There are 12 hidden switches. A switch that is on adds its own fixed numbers to the row, and there is some noise. The rows also spread widely along 17 directions, which tell nothing about the answers.
(in the rows, 128 means zero)
Known rows, each followed by its switches (1 for on, 0 for off):
[137 105 112 148 135 149 139  80 138 163 129 129 140  90 119 123 102 119
 127 144 144 132 127 123 148 168 131 194 110 151 168 154 140 123 141 138
 136 109 182  82 166 135 155 134]  1 1 1 0 0 0 1 0 1 1 0 0
[142 127 123 111 159 158 118  64 102 105 118  86 111 107 129 119  96 139
 151 152 137 154 116 141 134 166 127 173 179 140 154 136 162 124  95 145
 140 100 193 138 156  70 148 167]  1 1 1 1 0 1 0 0 0 1 1 1
[155 142 130 111 140 149 136 103  94 141 109 123 111 114 143 155 133 151
 129 120 152 134 147  97 143 178 148 165 127 115 155 105 146 116 114 100
 134 103 187 133 150  98 127 151]  1 0 0 1 0 0 0 0 0 0 1 0
[179 141 146 120 156 179 110  63  60 114  64 105 170 118 142 105 169 137
 127 137 165 129 123 140 158 166 119 222  95 141 187 140 131 141 143 125
 124 104 183 119 126 103 138 153]  0 1 0 1 1 1 0 1 0 1 1 0
[ 81 130 130 128 127 143  79 130 131 139 160 139  83 158 136 132  57  92
 176 118  96 148 126 142 112 101 159 198 138 132 110 141 171 135 115 165
 121 160 144 167 104 144 149 101]  0 0 0 1 1 1 0 0 1 1 0 1
[100 135 157 130  80 114 113 128 150 105 124 112  92 104 129 117 172 166
 132 148  82 138 112 122 124 113 154 198 146 119 136 155 131 157 141 127
  98 142 121 191 167 166 117  99]  1 0 1 0 0 1 0 1 0 1 0 0
[166 118  98 154 167 106 179 105 151 170  89 129  99 118 137 135 102 156
  97 128 126 112 117 124 150 168 126 103 164 147 114 105 149 146 110 142
 140 146 142  92 185 108 153 109]  0 0 1 0 0 0 0 0 1 0 1 0
[111 125 115 107 129 131 100 162 191  49 157  89 112 109 158  91 144 132
 115 127  99 133 106 122 103  97 121 127 184 150 128  83 108 109 104 132
 116 153 117 205 158 138 162 119]  1 0 1 0 0 0 0 1 0 0 0 1
[146 113 112 156 161 100 145 132 139 134 114 130 156  84  82 127  85 111
 126  73 103 126 128 135 130 171 114 191 158 231 108 117 145 159 152 130
 118 163 112 150 104 155 112 106]  1 0 1 0 1 0 0 0 0 1 0 0
[146 110 140 120 145 109  93 137 121  31  86 114 186 110 118  97 207 145
  82 159 110 136 127 150 126 136 110 203 122 195 167 143 113 153 154 151
 125  97  79 134 123 148 160 100]  0 0 0 0 0 0 1 1 0 1 0 0
[146 130 118 161  88  88 176 135 151 202  92 145  76 119 174 102 112 131
 105  60 152 117 107 115 166 128 103 104 158 124 134 148 156 126 112 124
 161 116 138 138 114 144 136 123]  0 0 1 0 0 1 0 0 1 0 1 0
[122 139 127 104 100 146 144  94 130  71  74 129 123  76 128 109  98 192
 128  93 173 135 158  81 137 164 126 179 157 135 147  88 133 120 100 118
 107 103 163 167 161 109  93 170]  0 0 0 0 0 0 0 0 1 1 1 0
[163 156 110 117 146 132 152 101 120 137  94 132 123 107 144 109 125 157
 127 112 129 102 142 106 118 183 144 175 122 139 131  70 153 150 130 123
  85 159 154 140 180 109 160 128]  0 1 1 0 1 0 1 0 0 1 1 0
[123  72 111 126 111 136 135 131 147  71  92 125 109 100 127 159 115 136
 147 142 156 185 169 110 113 122 113 200 157 136 146 167 168 111 105 120
 156 117 138 155 105 147  91 171]  0 0 1 0 0 0 1 0 0 1 1 0
[122 134 107 104 145 130 144 101 143 101 121 128 120  67 143 100  76 159
 153  83 135 118 159  91 118 169 118 162 179 149 128  45 143 128  95 116
  86 152 177 173 177 135 124 159]  0 1 0 0 0 0 1 0 1 1 0 0
[142 146  88 142 118  91  81 172 131 105 136 120 144  70 146  95 184 135
 113  84 143 136 150  77 100 146  89 168 130 161 195 110 134 113 104 104
 133  69 144 151  98 140 165 150]  0 0 1 1 0 0 0 0 1 1 0 0
[138 125 139  97 148 103 163 128  99 148 106 117 103 148 167 115 134 164
  98 154 118 110 119 148 151 162 141 147 146 109 110 124 179 166 132 121
 138  98 130 154 144 118 181 107]  0 1 0 0 0 1 0 0 0 0 0 0
[ 58 128 156  82  54 127  98  93 147  64 147 162 133 151 149  78 108  99
 141 141  95 115 145 165 121 134 150 221 104 148 137 181 150 116 168 176
  94 112 121 165 124 158 166  91]  0 0 1 0 0 0 0 1 1 1 1 0
[121 157 137 114  90 160  99  90 111  69 103 113 137  92 131  63  96 148
 132  76 162 151 112 138 163 110  95 189 165 159 170 109 101 111 119 148
 118 106 161 172 125 118 121 181]  0 0 1 0 0 0 1 0 1 1 0 1
[181  78 124 104 173 161 131  74 116  88  57 149 131 115 215 113 152 132
 156 100 167 113 184  77 145 187 120 121 129 116 200  76 160  96  53 124
 155  95 202 103 143 127  85 171]  0 0 1 0 0 0 0 1 0 1 0 0
[146 119 109  76 147 171 101 129  72 101 147  98 138 125 169 122 126  94
 141 154 163 188 145 184 147  73  77 208 135 118 163 125 141  82 152 116
 156 134 177 158 115 145 204 201]  1 0 0 1 0 0 0 0 1 0 0 0
[159  78 122 147 166 184 111  98 153  66  68  89 159  96 159  85 157 142
 114 152 160 145 101 122 153 112 106 194 121 150 180 131 115 123 120 127
 133 139 143 136 136 142 128 164]  0 1 1 1 1 0 1 1 1 0 1 1
[160  70 122 172 189 173 158  59 188 137 116 117 172 102 126 122 103  74
 143 102 138  74 117  98 118 229 139 148 127 203 162 145 111 109 110 120
 127 156 204  78 147 121  96 103]  0 0 1 1 0 1 1 0 0 1 1 1
[133  85 137 107 186 125 114 154 134 117 128 123 116 122 213  77 140 123
 143 116  88 112 119 117 148 133 154 170 131 120 130  76 172 152 115  99
 117 148 123 200 124 184 157 129]  1 1 1 1 1 0 1 0 0 0 1 1
[164  64 127 169 143 100 195 126 166 181  57 160  88  93 164 131 128 169
  97 108 147 115 124  75 181 158 146 118 134 124 151 126 168 153 104 114
 161 117 123  98 165 165 105 121]  0 0 1 1 0 0 1 0 0 1 1 0
[146 139 151 139 163  79 135  89 158 102 108 123 143  83 132  80 162 156
 106  84  52  61 106 102 125 230 160 134 165 210 140  69 118 168 125 133
  71 138 124 150 180 121 123  62]  1 1 1 0 0 0 1 1 1 0 0 1
[127  96 106 156 107  81 146 135 179 106  91 125 120  57 168  72 160 169
 121 107 127 119 146  90 108 140  88 170 145 149 149 132 176 150 110 119
 100 130 101 168 144 184 140 144]  0 1 0 1 1 0 0 0 1 1 1 1
[147 118 112 127 119 129 169  87 135 125  83 122 129 106 136 109 115 146
 119 141 163 120 144 142 122 160  98 170 140 145 139 157 166 130 130 153
 127 127 141 106 163 114 164 144]  0 0 0 0 0 1 0 0 0 1 1 1
[ 95  91 142  95 129 158 121 106 130 130 156 126 107 136 205  76  84 101
 157 122 119 128 117 147 168 122 139 166 141  94 135 130 160 120 113 122
 135 114 179 181 126 173 146 150]  1 0 1 1 0 0 1 0 0 1 1 0
[162 107 131 102 171 124 152 142 124 118  86 164 113 103 146 119  75 126
 145  60 125 120 149 106 149 151 164 181 145 176 118  43 161 137 134 120
 119 192 117 169 135 150 128 133]  1 1 1 0 0 0 1 0 0 1 1 1
[153  89 127 126 140 109 145 109 107 144  94 155 154 125 181  88 123  84
 146  71 123 108 156 147 138 168  96 188 115 172 135 139 188 143 142 131
 127 135 132 147  71 184 129 129]  1 1 0 0 1 0 1 0 0 1 0 0
[106 132 167 117  69  98 131 100 131  86 132 117 104 142  97 133 123 114
 109 117  88 149 103 168 138 153 133 160 190 186 124 194 133 135 139 149
 144  88 125 185  92 100 110  94]  0 1 1 0 0 0 0 1 0 1 0 0
[102 125 120 141 153 138 102 104 137 127 132 117 128 100 135 108 115 162
 144 134 113 105 132  90 115 180 154 190 121 130 137 109 161 158 106 130
  94 116 155 144 149 137 129 120]  1 1 0 1 0 0 1 0 0 0 0 1
[133 123 132 162 157 144  92  36 135 119  92 160 140 139 137 101 110  88
 179  95  82  95 135 143 129 171 135 175 126 183 149 130 125 144 115 192
  92 188 172  98 140 156  88  90]  0 1 1 0 0 0 1 1 1 1 1 0
[142 116 140 117 167 157 143 111  96 155 103 107 113 114 144 111  62 134
 144 110 141 142 110 151 182 121 129 198 156 134 118 101 160 149 137 119
 133 158 160 166 128 139 135 154]  0 0 1 0 1 1 0 1 1 0 0 1

New rows, each followed by its switches (1 for on, 0 for off):
[167 148 139 148 121 121 129  69 141 140 100 144 133 118 155  88 162 111
 119  78 100  91 107 133 148 165 122 125 130 181 173 112 114 126 134 161
 104 149 150 110 168 130 137  93]  1 0 1 1 1 0 0 1 0 1 0 0
[209  87 118 128 218 144 182  95 114 105  43 104 145 104 143 156 159 174
 117 148 129 117 155 112 127 191 125 154 150 153 123  72 148 163 107 101
 119 176 151 119 186 120 101 138]  0 0 0 0 1 0 0 0 0 1 0 0
[105 122 124 134 137  97 121 119 128 152 137 124  75 120 144 132 113 165
 134 156  86 137 124 110 131 163 168 159 154 104 122 133 188 168  98 138
 123  94 141 146 163 126 147 110]  1 0 1 1 0 0 1 0 0 1 1 0
[122  95 114 127  99 171 130  95 170  91 108 110 138 114 159  92 145 146
  96 177 168 134 113 120 145 132 118 155 112 114 175 171 123  99 114 146
 153  70 157 102 173 123 162 146]  1 0 1 0 0 0 0 0 0 1 1 0
[143 110 108 180 112  76 129 105 169 125  92 139 126  79 146 100 177 135
 130  92  99 111 146 102 103 160  91 157 145 175 165 150 151 147 114 143
 101 144 126 125 133 175 108 111]  0 0 1 1 0 0 1 1 1 1 0 0
[132 139 126 144 106 122 142 108 128 130  94 132 112 139 126 135 124 131
 137 103 117 122 140 140 115 142 117 173 144 149 102 149 142 149 132 140
 111 170 134 155 120 143 103 113]  0 0 0 0 0 0 0 0 0 1 1 0
[118 118 159 102  89 148 133  69 114  55  81 127 145 111 112 120 140 155
 129 142 131 141 144 144 137 159 132 223 131 161 148 168 137 130 156 139
 106 117 134 156 140 128 100 137]  1 0 0 1 0 0 0 0 0 1 1 0
[111 110 129  74 196 106  69 115 114  73 160 129 133 106 197  75 129 114
 174 139  70 115 160 130 107 166 138 163 154 141 163  62 189 138  82 158
 105 101 147 157 168 153 191 119]  1 0 0 0 1 1 0 1 0 1 0 1
[178 151 129 111 169 103 116 118  51 148  71 144 121 142 207  69 147 133
 134  90 121 111 144 162 156 129 107 168 123 124 139  76 174 163 125 155
 117 150 129 135 123 149 187 140]  0 0 0 0 0 0 1 1 1 1 1 1
[142  80 141 144 190 165 120 109 117 100  86  87 134 130 181  86 112 138
 140 108 127 133  99 149 181 111  99 149 177 130 115 112 119 151  86 114
 148 152 158 184  99 173  74 160]  0 0 0 0 0 0 0 0 1 0 1 1
[173 108 127 145 188 177 145 107 154 130 110 104 149 133 176 106 122 104
 121  64 142  71 110  87 122 198 142 117 138 162 134  75  98 116  84  93
 125 157 198 140 123 107 102 114]  0 0 0 1 0 0 1 0 1 1 0 1
[150 100 110 140 144 144 176  70 142 138  84  88 114 114 139 124 118 170
 101 179 152 125 115 124 134 189 127 154 149 118 129 160 175 155 106 130
 135  96 170 109 170  79 148 139]  0 1 1 1 0 0 1 1 0 1 1 0
[119 130 140  98 144 137 112 101 133  86 119 132 133 154 172  81  92 105
 132  73 106  90 124 127 130 184 147 134 158 164 122  88 136 129  95 147
 117 112 162 169 103 103 125  99]  0 0 1 0 0 0 1 1 1 1 0 0
[123 141  68 149 151 118  94  72 151  78  78 123 147 105 135  74  96 144
 160 110 118  97 166 116  62 192  94 175 146 183 123 112 185 149  82 205
  78 146 135 111 133 103 138 125]  1 0 1 0 0 0 0 1 1 1 1 1
[123 106 109 144 122 146 145  79 175  95  77 135 130 108 150 111 113 155
 141 103 148  90 161  75  92 195 128 159 129 147 136 117 154 124  88 141
  96 138 160 126 142 120  90 127]  0 1 0 0 0 0 1 0 1 0 0 1
[157 157 105 151 173 138  89 108 144 101  79 126 122  98 125 113 144 164
 136 105 105 117 119  87 116 151 148 166 136 166 149  52 126 153 107 150
  82 175 131 140 171 115 124 109]  1 1 1 1 1 0 1 1 0 0 1 0
[172 131 174 125 107 140 178 107  85 166  70 153  81 141 122 171 112 143
 123  81 136 144 125 128 186 137 169 176 143 132 125 121 127 140 153 104
 143 167 151 154 131 128  75 127]  0 0 1 0 0 0 1 0 0 1 0 0
[173  96 126 124 131 126 170 103 109 138  59 137 132 108 174 102 141 134
 121 100 163 121 147 129 161 153 100 177 122 140 153 136 175 137 138 112
 140 132 144 142 108 152 129 161]  0 1 1 1 0 0 0 1 0 1 1 0
[ 90 118 126 121  99 120 121  80 175  96 142 111 120 106 184  40 103 112
 147  98 109  98 109 134 111 166 109 147 171 151 147 152 158 118  98 157
 101 104 159 170 136 130 155 126]  1 0 1 1 0 1 1 0 1 1 1 1
[148 144  96 124 161 128 123  95 101 183 129 160 124 118 131 146  93 115
 137 130 148 119 166 115 128 178 138 176  96 139 162  97 169 119 133 155
 126 119 179  60 166 110 198 121]  0 1 0 0 0 0 1 1 1 0 0 0
[135 146  89 130 146 126  95 133 145  95 107 131 109 125 156  91 107 129
 138  94 129 128 129 116 109 121 109 140 154 156 136  80 159 125  94 163
 116 153 121 160 119 114 162 136]  0 1 1 1 1 0 0 0 0 0 1 1
[164 126 152 100 169 170 130 137  87 139 103 127 128 194 172 104 121 107
  97 132 131 103  94 164 171 133 175 172  95 127 113 109 131 144 155 130
 152 147 132 147 111 113 187 101]  0 1 1 0 0 0 0 0 0 1 1 1
[145  65 107 128 174 154 126 113 150 118 105 119 154 105 196  57 101 101
 128 104 170 112 116 121 157 148  99 146 134 152 178 125 162 111  94 141
 167  87 160 114 109 146 161 157]  1 0 1 1 0 1 1 0 0 1 0 1
[115 106 121 144 170 146 156 119 129 176 125  85 100 159 156 127 112 170
 106 200 106 109  96 143 151 156 158 154 134  73  75 148 167 188 116 113
 130 126 154 146 161 132 149 104]  0 0 1 0 0 0 0 0 0 0 1 0
[131 103 131 113 150 130 113 129 140  77 104 135 116 133 173 109 128 127
 129 112 123 130 135 120 133 131 132 144 153 144 143 100 135 115  97 138
 136 129 130 151 129 139 135 127]  0 0 0 0 0 0 1 0 1 0 1 1
[112 105 123 134 102 135 147 123 155 109  96  92 103 145 197  53  97 133
 118  84 137 120  95 153 135 107  89 138 180 127  88 151 161 144  96 140
 131 139 126 208  79 144 124 145]  1 0 0 1 0 0 1 0 1 1 0 1
[122 166 140 123 144 109  48 145  60  99 108 155 140 144 111 121 130 112
 155  91 103 134 153 135 110 145 152 244 104 179 144 129 152 154 142 162
 117 119 113 151  63 133 145  98]  0 0 0 0 0 1 0 0 1 1 1 1
[123 148 108 151 146 152 109  90 147 143 119 129 129  93  98 120  55 121
 141  71 162 126 112  91 143 173 132 149 156 177 154 101 123 115  92 156
 139 101 183 112 132  92 117 125]  1 1 0 0 0 1 1 1 0 0 1 0
[126 139 119 134 131 142 102  88 103 137 128 110 106  97 153 116 135 145
 164 137 116 154 138 132 134 118 110 190 146 106 152 125 140 133 113 129
 108 147 185 150 170 159 132 163]  1 0 0 1 0 0 0 0 1 1 1 0
[166 128  74 155 166 170 137  94 136 133  82  91 136 125 159  80  88 120
 135  99 156 128 108 159 133 115  69 151 162 148 109 108 130 134 104 155
 125 191 168 134 127 128 143 165]  1 0 1 0 0 0 1 0 1 1 1 0
[140 104 107 130 167 125 121 105 119 120  99 110 105 133 175 108 144 157
 123 183 113 141 125 150 146 125 113 149 147 101 135 132 165 151 101 146
 141 120 144 127 160 139 165 140]  0 1 1 0 0 0 0 0 1 0 1 0
[152 135 141 142  86  95 180 104 127 176 108 143 105  99 133 121 142 136
 117 108 111 125 128 146 154 144 116 173 135 146 134 152 149 147 169 120
 111 155 130 142 166 164 142 121]  0 0 1 0 1 0 0 0 0 1 1 0
[127 119 102 169 135 131  89 105 145 153 136 145 158 104 138 109 140  98
 131 120 139 117 135 103 124 168 113 179  84 156 189 156 134 114 120 143
 133  82 166  79 122 152 158 114]  0 1 0 0 1 0 1 0 1 0 1 0
[117 123 147 129 117 176 131 102 140 132 146  90 131 135 143  91 113 123
  97 151 149 128  74 162 175 109 122 157 134 124 144 152 100 121 142 136
 144 110 163 142 151 128 170 129]  0 1 0 0 0 0 1 1 0 0 0 1
[128 104 122 108 107  99 182 145 177 114 122 123 114  58 120  96  76 151
  89  96 165 134 113  93 142 164 130 159 172 182 149 114 172 119 131 112
 139  78 115 163 148 100 181 140]  0 1 1 1 1 1 1 0 0 1 0 1
[138 155 166 117 126  67 114 121 107 116 122 117  94 132 156 113 201 140
 112 124  53 117 105 146 134 156 148 144 169 147 147 134 135 156 136 124
 110 115 124 178 143 125 155  78]  0 0 1 1 0 1 0 1 1 0 1 0
[ 97 149 134 101  85 111 112 129 143  34 106 126 143 137 111  91 114 136
 107  94 122 111 130 129  96 177 132 184 152 197 113 144 147 131 135 149
 108  91  95 200  69  85 133 106]  0 1 1 0 0 0 0 0 0 0 1 1
[ 92 123 120 112 150 113 127 115 163 120 175 168 148  74  85 132  58 115
 140 103 108 108 153 108 136 178 148 175 136 199 145  81 131 118 152 137
  99 137 146 121 178 159 153  99]  0 0 0 1 0 0 0 0 0 0 0 0
[161  98 135 114 150 122 138 122 113 113  75 134 127 138 177 112 156 138
 109 139 129 117 143 133 132 152 140 169 112 135 141 122 173 146 127 151
 138 122 113 116 138 134 165 114]  1 0 0 0 0 0 1 1 0 1 0 1
[161 118 120 106 178 118  97 123  83  74 119 125 161  89 115 132 128 106
 146  95 123 145 169 122 111 183 118 209 149 208 172 100 150 116 125 117
 132 115 157 145  91 114 136 155]  0 0 1 1 0 0 0 0 1 1 0 1
[146 185 109 147 109 136  74 141 100 150 128 112 110 160 141 102 146 116
 106 122 132 144  92 154 123  98 119 167 111 133 141 145 135 133 126 173
 142 111 123 132 108  98 208 115]  1 1 0 0 1 0 0 0 0 1 1 1
[125 146 106 137 113 121 114  92 124 188 148 143 104  84 192  88 115  96
 195  71 140 106 175  99 106 155  97 173 121 109 174 114 175 107  97 123
 100 146 212 136 145 173 153 160]  0 1 0 0 0 1 0 1 1 1 1 1
[161 142 127 151 153 158 127  90 114 162  83 112 122 129 165 100 136 144
 123 100 131 106 100 117 165 156 134 151 119 126 142 105 136 150 116 126
 117 136 168 136 139 122 117 126]  1 0 1 1 1 0 0 1 0 0 1 0
[115 107  83 163 125 186  91 120 167  96  81 141 134 145 128 121  97 122
 149 131 172 125 153 106  90 105 117 198  87 140 130 146 148 122 106 183
 128 173 130 108 104 149 119 130]  0 1 0 0 0 0 0 0 0 1 0 1
[164 174  83 148 150 100  93 134 101 118 113 104 127  87 106 126 146 142
 131 102 128 147 142 111  79 158  98 184 155 177 148 104 156 143 112 141
 112 131 136 140 120  92 171 148]  1 1 0 1 0 0 1 0 0 1 1 1
[176 131 103 133 143 134 150 175 120 149  85 111 110 140 146 153 162 135
  99 125 163 132 131 103  99 139 139 181 111 125 122 129 156 139 135  95
 143 149 130 151 105 105 177 121]  0 1 0 1 0 1 1 0 0 1 1 0
[126 176  90 161 166 145  85 133 150  81  68 120 137 134  83 129 118 190
 108 125 127 103 123  88  93 155 152 168 124 165  99  73 116 173 101 173
  89 159 106 126 147  92 119  79]  0 0 0 0 0 0 0 1 0 0 1 0
[144  89  90 118 170 156 139  68 149  48  68 114 169 119 140 108 115 135
 132 155 149 112 166 133  88 189  97 175 140 176 128 131 158 128 101 161
 115 138 153 110 141 106 133 138]  0 1 0 0 0 0 0 0 1 1 1 0
[123 118  97 144 149  96 112 105 144 121 126 139 108  94 135 123 112 135
 153 121 101 137 154 121 112 143 102 145 172 154 141 108 157 138  87 160
 120 139 151 125 163 154 136 128]  0 1 0 0 0 0 0 0 1 1 0 0
[172 118 113 117 156  75 180 126 112 155  97 136 109 107 154 138 166 163
 109 144 105 109 161 125 126 182 124 152 140 135 128 102 187 161 143 109
 116 145 125 130 173 142 171 120]  0 1 1 0 0 0 0 0 0 0 0 0
[153 112 162 118 153 121 133  90 141 129 146 149  98 165 143 169 158  89
 125 145  56 120 114 162 148 144 168 102 154 160 143 122  99 111 136 154
 142 169 148 105 195 138 141  61]  1 0 0 0 0 0 0 0 0 0 0 0
[116  94  85 176 129 154 201 129 187 199  90 109 129  86 141  89  57 160
 119 106 194  95 114 104 151 134  89 174 127 117  88 143 163 159 131 100
 123 166 152 151 132 183 121 150]  0 1 0 0 0 1 0 0 0 0 1 0
[126 132 147 111 123  96  96 117 100  96 126 141 138 112 161  72 133  98
 142  83  98 131 132 163 151 130 103 186 150 175 161 125 142 126 146 145
 119 119 127 169  95 164 152 133]  0 0 1 0 0 0 1 1 1 0 1 1
[144 135 150 134 169 108 103  96  88 203 155 134  68 135 219 112 163 137
 165 133  66 105 130 102 152 180 179 122 128  61 166  89 173 158  68 116
 120  97 199 127 190 147 147 116]  0 0 1 0 1 0 1 0 0 1 1 1
[ 81 115 135 113  71  88 155  78 162 119 151 133  79  90 147 124 116 148
 154 142  89 133 158 121 116 171 125 161 178 116 135 163 177 123 115 121
 101 109 166 174 174 148 120 134]  0 1 1 0 0 0 0 0 1 0 1 0
[140  92  93 163 129 135 138 106 170 173 128 130 140 126 201  94 146  66
 163 100 130  90 154 119  80 158  87 166 101 134 146 163 167 117 111 124
 114 167 181 123 107 185 148 117]  0 1 0 0 1 1 1 0 1 1 0 0
[180 144 132 102 131  91 138  98 101 112  75 158  89 105 142 137 147 152
 107 108 134 153 139 124 159 145 129 121 166 159 178  89 153 115 114 165
 152 104 127 106 178  90 171 134]  1 1 0 1 0 0 0 1 0 1 1 0
[ 99 129 104 163  90 117 115  98 159 138 115 126 114 124 168  79 137 122
 155 120 126 105 137 140  98 123  79 165 128 124 138 185 169 135 116 164
 102 149 139 140 118 171 139 128]  0 0 0 1 0 1 0 0 0 0 1 1
[111 132 116 131 136 141  82  95 154  77 154 101 127 134 114 132 125 105
 134 153  95 140 118 133  93 164 136 158 157 169 146 151 133 119  98 159
 122 101 161 141 132  85 143 102]  0 0 1 1 1 0 0 1 0 1 1 0
[139 123 141 125 116 147 171  61 148 149 114 124 115 122 161  91 102 120
 121 109 117 103  98 150 160 160 133 147 150 142 131 134 124 125 141 135
 108 157 174 135 178 127 143 120]  1 0 1 1 0 0 1 0 1 1 1 0
[144  94 125 116 146 139 183 106 135 156 124 116  96  60 138 138  63 153
 135 125 160 161 139 109 165 144 131 166 174 125 141  98 157 113 113 100
 143 132 180 132 201 134 143 182]  1 0 0 0 0 0 1 0 1 1 1 1
[108 127 111 146 125 152  93  94 145  91  82 116 135 140 168  56 111 150
 125 114 160 106 111 130 137 126  89 132 141 130 148 142 145 135  78 187
 138  88 137 126 110 124 131 132]  0 0 0 0 0 1 0 0 0 0 0 1
[158  84 134 156 124 111 168 117 143 144  68 130 101  48 152 142 159 176
 146  99 150 140 161  55 144 166 125 176 150 118 175 128 152 134  95  69
 134 121 171 148 156 173  60 164]  0 0 1 0 0 1 0 0 1 1 1 0
[ 97 154 121  77  61 106 164 106 123 108 103 152 108 111 117 113  46 146
 115  99 174 147 152 138 132 158 116 185 156 157 125 145 192 106 146 157
 127  70 125 153 123  80 180 143]  0 0 0 0 1 1 0 0 1 0 1 0
[151 129 155 117 156 188  58  86  90  66 106 105 109 155 140 154 172 106
 192 154  88 160 134 145 107 112 162 218 135 128 158 133 112 120 115 139
 118 196 178 168 136 129  94 133]  1 1 1 0 0 1 0 0 0 1 1 1
[142 122 114 101 129 114 163 125 150 100 105 141 136 163 156  93 110  90
 110 106 101  90 130 178 107 151 120 155 140 186  81 127 156 136 163 160
 109 189  96 159 118 133 182  85]  1 0 1 0 0 0 0 0 0 1 1 0
[138 143 124 176 133 131 135  89 142 177  96 130 111 157 134 110 104 120
 122  94 114 102  86 156 152 133 110 121 150 155 110 147 129 157 119 174
 129 158 139 116 127 133 117  82]  0 0 0 0 1 1 0 0 0 0 0 0
[169 148 115 126 126 123 136 135 141 122  93 127 104 158 170 129 193 142
  91 133 121 102 128 117 112 139 136 114 119 122 140 101 125 125 123 137
 124 152 127 124 162 107 169  92]  0 0 1 0 0 0 0 1 0 0 0 0
[151 142 101 123 166 140 110 102 126 100 118 105 183  69 135  64 134 136
 119 122 159 108 129 119 121 176  92 184 125 178 181  99 133 128 121 137
 112  91 157 118 159 114 194 150]  0 1 0 0 1 1 0 0 0 1 1 1
[112  60 131 131 188 158 127  85 157  88 140  95 146  96 140 127 105 110
 175 158 101 130 142 140 119 149 114 187 169 154 131 136 136 129 109 116
 117 173 181 153 154 180  95 137]  0 0 0 0 0 1 0 0 1 0 0 1
